The rows are grouped in 3 ways, from coarse to fine. Each group lies inside one group of the grouping before and may be the whole of it. The rows also spread widely along 10 directions, which tell nothing about the answers.
Some rows, each with its group in each grouping after it:
[-35.7  29.1 -22.1 -31.8  11.4   7.5 -12.0  31.7  10.2  16.5   7.4   6.4
 -14.5   2.0  -8.6 -18.1  33.0   2.2 -18.4 -26.0 -11.1  11.0  -9.2  19.0
  -5.7]  Q108 Q205 pur
[-11.3  10.9  36.9  13.7   1.5  -2.9  -8.4  -1.4  42.7   9.0  -4.7 -10.4
  30.8 -26.9 -25.5   4.1  -7.6 -15.6 -13.1  -1.0   3.3 -28.6  14.0  -1.2
   2.3]  Q101 Q55 raz
[-31.7  15.8  -9.0 -17.6  13.9   6.0  -5.6   4.3  -4.4  21.9   5.4  -1.1
 -23.0 -11.0  11.5  13.8  -3.9   6.8 -16.6  -7.1 -18.3   3.6 -10.6 -10.5
   1.9]  Q108 Q322 mives
[  4.1   3.5  13.9  11.8  -4.7 -11.8   3.0  31.5   3.3  -7.3   4.9 -26.3
   4.8  -5.6 -28.3  -3.3   7.2  10.0   7.1 -10.7  12.1  -2.8 -20.8  34.7
  -8.5]  Q101 Q55 pofom
[ -2.0  -4.1 -26.2 -16.6  29.5  -4.0   7.8  -7.5  -8.0   5.0   7.9 -15.4
 -23.3   9.9  24.7 -14.5  -8.5  -2.8   0.0  -7.7   1.7  16.1  -8.6  -4.1
   7.7]  Q108 Q205 pagag
[  0.6 -25.2  19.2   0.5   6.5  13.3  -7.8   0.1  15.1  -3.3  -3.2 -26.8
  17.9 -16.0  -8.3  24.8   0.2  -6.3  -3.4  42.5   4.9 -14.3  23.1 -24.0
   3.2]  Q101 Q235 lut
[ -9.9   5.6 -18.5  -9.8  -3.7   9.1  -1.0  11.6 -15.0   9.3 -12.2  18.2
  -0.7  -3.1  -8.1 -11.5  11.5   3.2 -24.8   0.6  11.6  -1.1  -2.5   4.3
  -2.2]  Q101 Q235 saz
[-12.9  15.5 -12.2 -64.4  15.1   5.4  10.0  29.2  12.1  28.9   8.3  -7.5
   6.0  -2.1 -20.0 -49.4  69.4   7.0 -16.1   0.8  14.4  -1.9  -9.0  22.9
  -1.0]  Q108 Q260 Lofe
[ -2.9 -25.7  -3.0 -44.7  38.6  12.2  -7.9  12.2  -5.3  -1.4   5.1   3.9
 -14.1  -0.8   0.7  -2.9  17.4  30.4 -14.1  50.1   6.4  -9.5   5.9  -0.1
   1.5]  Q108 Q260 rez
[ -6.8  -7.8  36.0  10.0  -9.2 -20.1 -40.8  36.8  35.1   1.9  12.5 -17.5
  -6.9   1.8 -13.5 -11.6  -3.1  35.7   5.1  10.2  -4.5  -4.5 -10.4  14.4
   8.0]  Q101 Q55 puzip
[-19.9   4.4   9.5 -45.4  20.7   7.3 -13.4 -14.0  16.6  48.8  15.4  22.4
   3.7 -16.3   2.0 -29.3  17.6   4.4 -43.1  34.6  -4.9 -24.0  14.9 -35.1
  16.6]  Q101 Q375 viz
[-31.9   1.8  18.9 -20.0  28.6  -4.1 -14.6 -21.3  15.7  19.7   0.4  19.3
  -9.2 -14.8  12.0   5.6 -12.7  28.0 -13.5  15.9 -23.4  -5.4   2.7 -29.4
  14.4]  Q108 Q260 rez
[ -0.7  -5.5 -17.8 -26.7   7.4   1.2  -1.1   8.2  29.1   9.6  35.1 -71.4
 -18.5  15.8  30.9  -9.0   4.8 -28.6  24.7   1.0  -9.6  16.9  -3.5 -16.2
  10.9]  Q101 Q235 lut
[ -8.8  12.4 -11.6  18.9  -0.3  -7.0 -15.4   1.7  -3.6   2.8   3.5   1.7
 -27.8   5.5  17.9   2.6 -39.3   2.3  -9.1 -17.2  -1.3   4.6 -14.4   2.7
   7.9]  Q101 Q55 raz
[ -9.8   6.0 -14.4 -31.4  24.5   0.9 -27.0  19.9  22.5   9.7  30.7 -12.2
 -36.9  13.8  19.5 -22.3 -11.8   1.6 -15.3  10.7  -5.2  -6.8  -6.7   9.2
  10.4]  Q101 Q55 raz
[  3.8 -14.8  -4.7 -17.3   7.9  15.2   9.4  -2.0  -2.5  13.7   5.2 -24.6
   9.3  -7.4  -3.1   5.2  19.5 -13.4  -5.5  29.5  10.3  -0.2  11.4 -26.3
   2.5]  Q101 Q375 viz
[  1.1 -22.2 -29.0   7.5  21.6   3.4  -4.8 -24.9  -9.0 -28.2 -23.9   2.6
  -3.4  27.4  10.2  -9.9  -7.2   1.6   4.9   3.9   3.3  28.0  21.3 -18.4
  10.3]  Q101 Q235 lut
[-42.1   4.9   0.6  21.3  -4.2  -2.7 -42.5   0.2  43.6 -19.5 -26.2   7.1
   8.7  18.7 -10.9   2.9   2.8   4.7   6.1 -22.4 -25.2  30.7  27.4 -10.8
  10.1]  Q101 Q235 lut
[-11.9  16.9  -9.1 -30.9  26.0  -1.7  24.5 -14.5 -23.0  22.9   7.1  16.6
  -0.9 -15.0 -15.4 -25.3  15.9   9.0 -25.2  -1.3  -4.4  -9.0 -16.2  -2.4
  -1.5]  Q101 Q55 pofom
[  5.4 -40.9   2.6  -0.3 -20.8   7.1 -29.3  17.7   9.9  13.7   2.5 -24.9
  -3.6  14.1   9.5  -3.1  13.6   6.5  -6.9  44.1  18.7   5.4  20.3 -39.7
  18.1]  Q101 Q55 pofom
[ -9.8   6.8   0.0   5.6  -1.4   3.7  -6.5  18.3   2.5   0.2  -1.4  -4.8
  -0.1  -7.9 -17.5   8.3   0.8  -4.9 -16.7  -1.9   6.1  -8.3  -2.5   9.6
  -2.8]  Q101 Q55 pofom
[ -6.8   4.8  16.8  41.2 -29.3  -5.1 -29.9   0.6  -2.2  25.7 -19.2  44.1
  -3.1 -16.4   3.1   4.7 -46.5  10.6 -49.9   2.3  19.3 -29.8   1.6  -8.8
  17.8]  Q101 Q55 puzip
[ -7.3 -13.1  10.1  32.8  -7.7  -4.8 -32.0   9.1  29.0 -15.9 -10.4 -16.4
  -0.1   3.8   8.9  17.6 -35.9  -4.5   5.1  -0.4   1.2   3.2  12.2  -4.0
   9.2]  Q101 Q235 saz
[  7.3   5.0  -4.6 -37.4  23.1  -6.9  22.1 -16.6  -0.9  32.4  17.7 -15.9
   5.7  -1.8   1.1 -46.8  25.0  -4.1  -6.2   6.3   7.3  -2.0  -9.4 -11.7
   8.9]  Q101 Q375 viz

New rows, each followed by its group in each grouping:
[ -3.7  16.0   6.4  -1.4   8.1  -6.1  -1.6   4.6   6.3   8.9 -22.0  41.0
  23.9 -12.3 -28.4 -40.3   5.0   4.5 -38.1 -13.7  20.4 -25.0   1.8  32.5
  -0.3]  Q101 Q235 saz
[-22.3   7.1 -28.4 -14.6  -8.9   4.7 -30.4  -4.7   6.2  30.7   1.0  26.9
 -22.5  19.0  22.9 -31.1   1.1   0.4 -33.0  -2.4   1.0   9.6   8.1 -30.7
  22.5]  Q101 Q55 raz
[ -2.1 -19.4 -25.5   3.3  28.5   3.3 -10.2 -10.9  -6.9 -30.5  -6.1 -12.1
 -22.9  22.1  18.4   9.0 -24.7   5.8  10.8   9.8  -8.2  23.2   7.2  -8.8
   6.4]  Q101 Q235 lut
[ 12.3  -2.4  -1.6 -32.5  30.7  -2.3   1.9   5.1  26.6   7.0  24.5 -35.6
  -3.2   9.1   3.4 -34.8  11.7 -13.7   2.0  10.6   8.2  -4.4   0.4  10.2
   7.2]  Q101 Q375 viz
[ 15.4 -12.0 -11.5  12.3  12.3 -17.2  -4.3 -22.2  -9.4  -3.2  -5.1   3.6
 -13.7  22.1  19.0 -34.7 -26.6  13.3  -0.5  -4.5  14.4  11.5  -4.3  -8.0
  18.2]  Q101 Q55 raz
[ 11.0 -18.1  -1.6  30.8  -5.2  -0.9  -6.4  -5.1   2.2  -8.0 -28.2  -9.4
   8.3   7.3   6.1  -0.1 -17.4  -7.1  -6.0  -6.8  28.2   4.5  15.1  -2.2
  11.3]  Q108 Q322 mives
[-14.9  -5.0  11.8  24.2  -7.8 -19.0 -27.0  -8.9  30.2   1.1 -26.8   9.4
   6.4  13.3   6.1 -18.6  -7.2  20.4   3.6 -19.7   6.9  20.3  11.3  -7.0
  20.8]  Q108 Q260 Lofe
[-35.7  13.5 -34.0  -6.3  -0.8  11.0   1.6  13.0 -27.1   8.9  -3.5  -4.4
 -23.1   1.5   6.8  22.7  13.0   5.3   2.6 -21.8 -18.5  35.3 -13.3 -15.4
  -7.7]  Q108 Q205 pur
[ -6.7   6.6 -14.0   5.5  -1.3 -15.4  -8.9   9.9  11.9  -1.7  -1.1 -19.1
 -18.6  22.0  18.8 -21.3  -2.1   9.9  18.1 -33.9   4.2  26.8 -16.3  15.8
   9.8]  Q108 Q260 rez
[  4.7 -22.4 -10.0 -33.7  47.8   9.2 -15.1  -8.5  12.6 -11.6  -1.4  12.0
  -2.2  16.5  -4.0 -27.8  10.0   7.2 -17.2  36.3   6.9  -2.6  26.3  -4.2
   9.6]  Q101 Q375 viz
[-20.7  12.7 -13.5 -25.4  12.4  16.5 -29.9  24.6  29.7  18.2   0.8   9.2
 -13.1   0.8   7.4 -10.8   2.2 -16.3 -44.2  -0.5   7.8 -18.1  16.9  14.8
   8.2]  Q108 Q322 mives
[ 13.4 -13.1  22.6   9.3 -12.0 -21.5  -5.6   0.7  15.0  19.8  13.6 -34.9
   1.8  -0.3   7.0 -23.1  -6.1   9.8  11.9   4.9   9.8  -0.9 -11.7 -14.6
  18.0]  Q101 Q55 puzip
[ -3.8 -32.2  15.1 -42.8   8.1   1.5 -13.2  11.1   6.8  29.8  -1.0   3.0
  16.8   1.1 -14.6 -41.6  62.4  35.0 -10.3  45.7  11.5   5.0  18.1 -32.6
   9.8]  Q108 Q205 pur
[ 19.2  -1.4   4.5 -16.7  12.3  -4.6  27.6  -9.9   5.7  10.3  -5.6 -14.1
  32.6 -10.4 -18.5 -42.3  21.9 -15.3  -7.4  -1.6  25.8 -14.6   1.2   7.8
   0.4]  Q101 Q235 saz
[ -1.0 -40.2   0.5  -3.0  20.9   3.1 -34.3 -30.1  28.4   6.6 -14.0   5.2
   1.4  16.1  31.4 -15.0 -13.0  -2.6 -11.9  33.6   8.1   8.3  48.4 -55.7
  29.7]  Q108 Q205 pur
[  4.0   2.5  -0.8  15.7  14.2  -1.2  14.2  -1.2   2.1 -21.7 -11.2 -17.1
  15.7  -5.2 -23.9   4.0  -5.8 -15.5   1.0 -15.8   9.8  -2.0  -0.4  19.7
  -6.0]  Q101 Q55 pofom
[-31.2  -9.1  -2.1  -4.3 -16.9   0.3 -41.3   3.6  17.0  43.5  -8.5  26.1
 -13.5   5.3  24.7 -12.9   2.2  12.2 -33.9  11.3   1.0   6.4  19.3 -44.4
  25.7]  Q108 Q205 pagag
[-27.2  -3.6 -33.6  -5.0   2.7  12.9 -13.7 -20.6   6.6   5.5   1.4 -12.7
 -17.2  17.7  25.9  14.6  -6.8 -21.5  -4.8  -3.5 -16.1  25.8  19.5 -51.6
  16.2]  Q101 Q55 pofom
[ -1.4  -6.7 -18.1  22.1   9.5  -6.4 -30.5  -1.3  18.7 -20.0  -0.3  -8.7
 -27.2  28.8  22.9  -4.7 -44.2  -7.9  -3.7 -14.8   2.1  12.6   6.7   3.3
  16.3]  Q101 Q55 pofom
[-35.5   9.8  -9.2  -7.5  39.8  -2.6 -14.2  -8.5  23.4 -16.0  -8.5   6.1
  -9.0   3.7   1.2   2.9  -7.5   3.7  -1.9 -19.7 -26.4  17.5  11.4   1.8
   2.1]  Q108 Q205 pagag
[ 25.3 -14.5  24.4  10.9  10.6 -28.2   6.0  -1.4  12.6  10.6   8.0 -34.2
   2.2  -0.2  10.4 -34.3 -13.4   9.8  18.3  -6.4  18.5  -0.4 -14.8   5.9
  10.0]  Q108 Q205 pur
[ 24.2  -7.9 -23.7   3.1  13.5  26.3  20.4   1.4  21.2 -20.4   7.8 -65.3
  10.0  -1.3   8.5  23.5 -17.4 -76.4   0.7   4.4  30.6 -16.8  23.0   4.3
  -3.6]  Q101 Q55 raz
[  4.6 -16.2  20.0  -1.2 -23.7 -15.7 -14.7  32.7  11.2  25.6  10.5 -36.9
 -10.6   0.4  12.4  -9.2  10.6  26.4  12.5  14.2  19.0   5.8 -17.9  -1.9
  11.6]  Q108 Q260 Lofe
[ -8.6  11.9   3.8 -14.7  25.9  -2.6   9.2 -19.4  15.5  17.9   7.3 -14.9
  -7.2 -16.3  20.4   2.5 -21.3 -11.9 -11.2  -1.0   0.7 -13.7  -3.2  -8.4
  11.1]  Q108 Q260 Lofe
[-12.8 -18.4  14.5  -1.9  10.9   6.2 -26.3 -15.7  11.6   9.7  -4.5  15.4
  -0.3  -9.7   1.2   8.8 -16.4  11.1 -25.1  39.1  -4.9 -16.4  22.6 -40.5
  15.5]  Q101 Q55 puzip
[ -4.1  14.0 -12.6 -44.6  11.9  15.7   9.1  30.8  11.4  19.1  30.4 -32.6
  -4.5 -10.9 -10.0 -12.2  27.7 -22.9 -19.0  10.2   6.2 -20.1  -9.5  14.4
  -6.3]  Q101 Q55 puzip
[  1.4 -17.6  -5.7   8.2  33.8  -2.1 -25.2  -3.0  20.6 -27.4 -12.9  -5.5
 -15.5  19.2  14.3  -4.9 -31.4   5.8  -3.3   0.4   5.6   4.9  17.5  12.6
  11.7]  Q108 Q322 mives
[  0.4 -21.8  25.6  20.6  -9.9  -6.5 -13.9   0.1   3.7  14.5 -25.5   7.8
  16.9  -9.9  -6.7  -2.4  -4.4  19.3 -17.2  14.1  21.4  -9.0  14.0 -15.3
  11.8]  Q108 Q322 mives
[-14.6   4.7  26.3 -34.2  22.0  -3.0  34.0 -26.3   1.4  40.5  17.8 -33.7
  12.1 -43.5   4.8  15.4  10.3   2.1   3.3  21.7 -12.8 -14.6 -14.0 -39.0
   3.9]  Q108 Q260 Lofe
[  6.1   1.1  -6.0  13.0  -5.6  -0.1  15.5  -9.8  15.0   9.0 -10.3 -39.4
  14.4  -1.7  10.8  -2.1  -3.2 -35.6   1.7 -24.1  21.5   3.1   7.3  -8.2
   7.0]  Q108 Q322 mives
[-40.8  15.0 -23.3  30.1 -34.6   8.8  -3.5  -5.9 -27.1  33.0 -21.1  17.6
 -15.5 -12.5  20.0  40.2 -16.1  -4.6 -21.6 -24.3  -7.3  22.9  -4.6 -42.7
   6.0]  Q108 Q205 pagag
[-15.7  -5.5 -15.1  41.7 -13.5  -3.8 -39.4  17.3   6.4 -24.7 -24.3   7.5
 -17.1  29.6   1.4  10.3 -19.7  15.9   7.1 -21.8  -0.7  37.1   6.8   7.7
   7.4]  Q101 Q375 viz
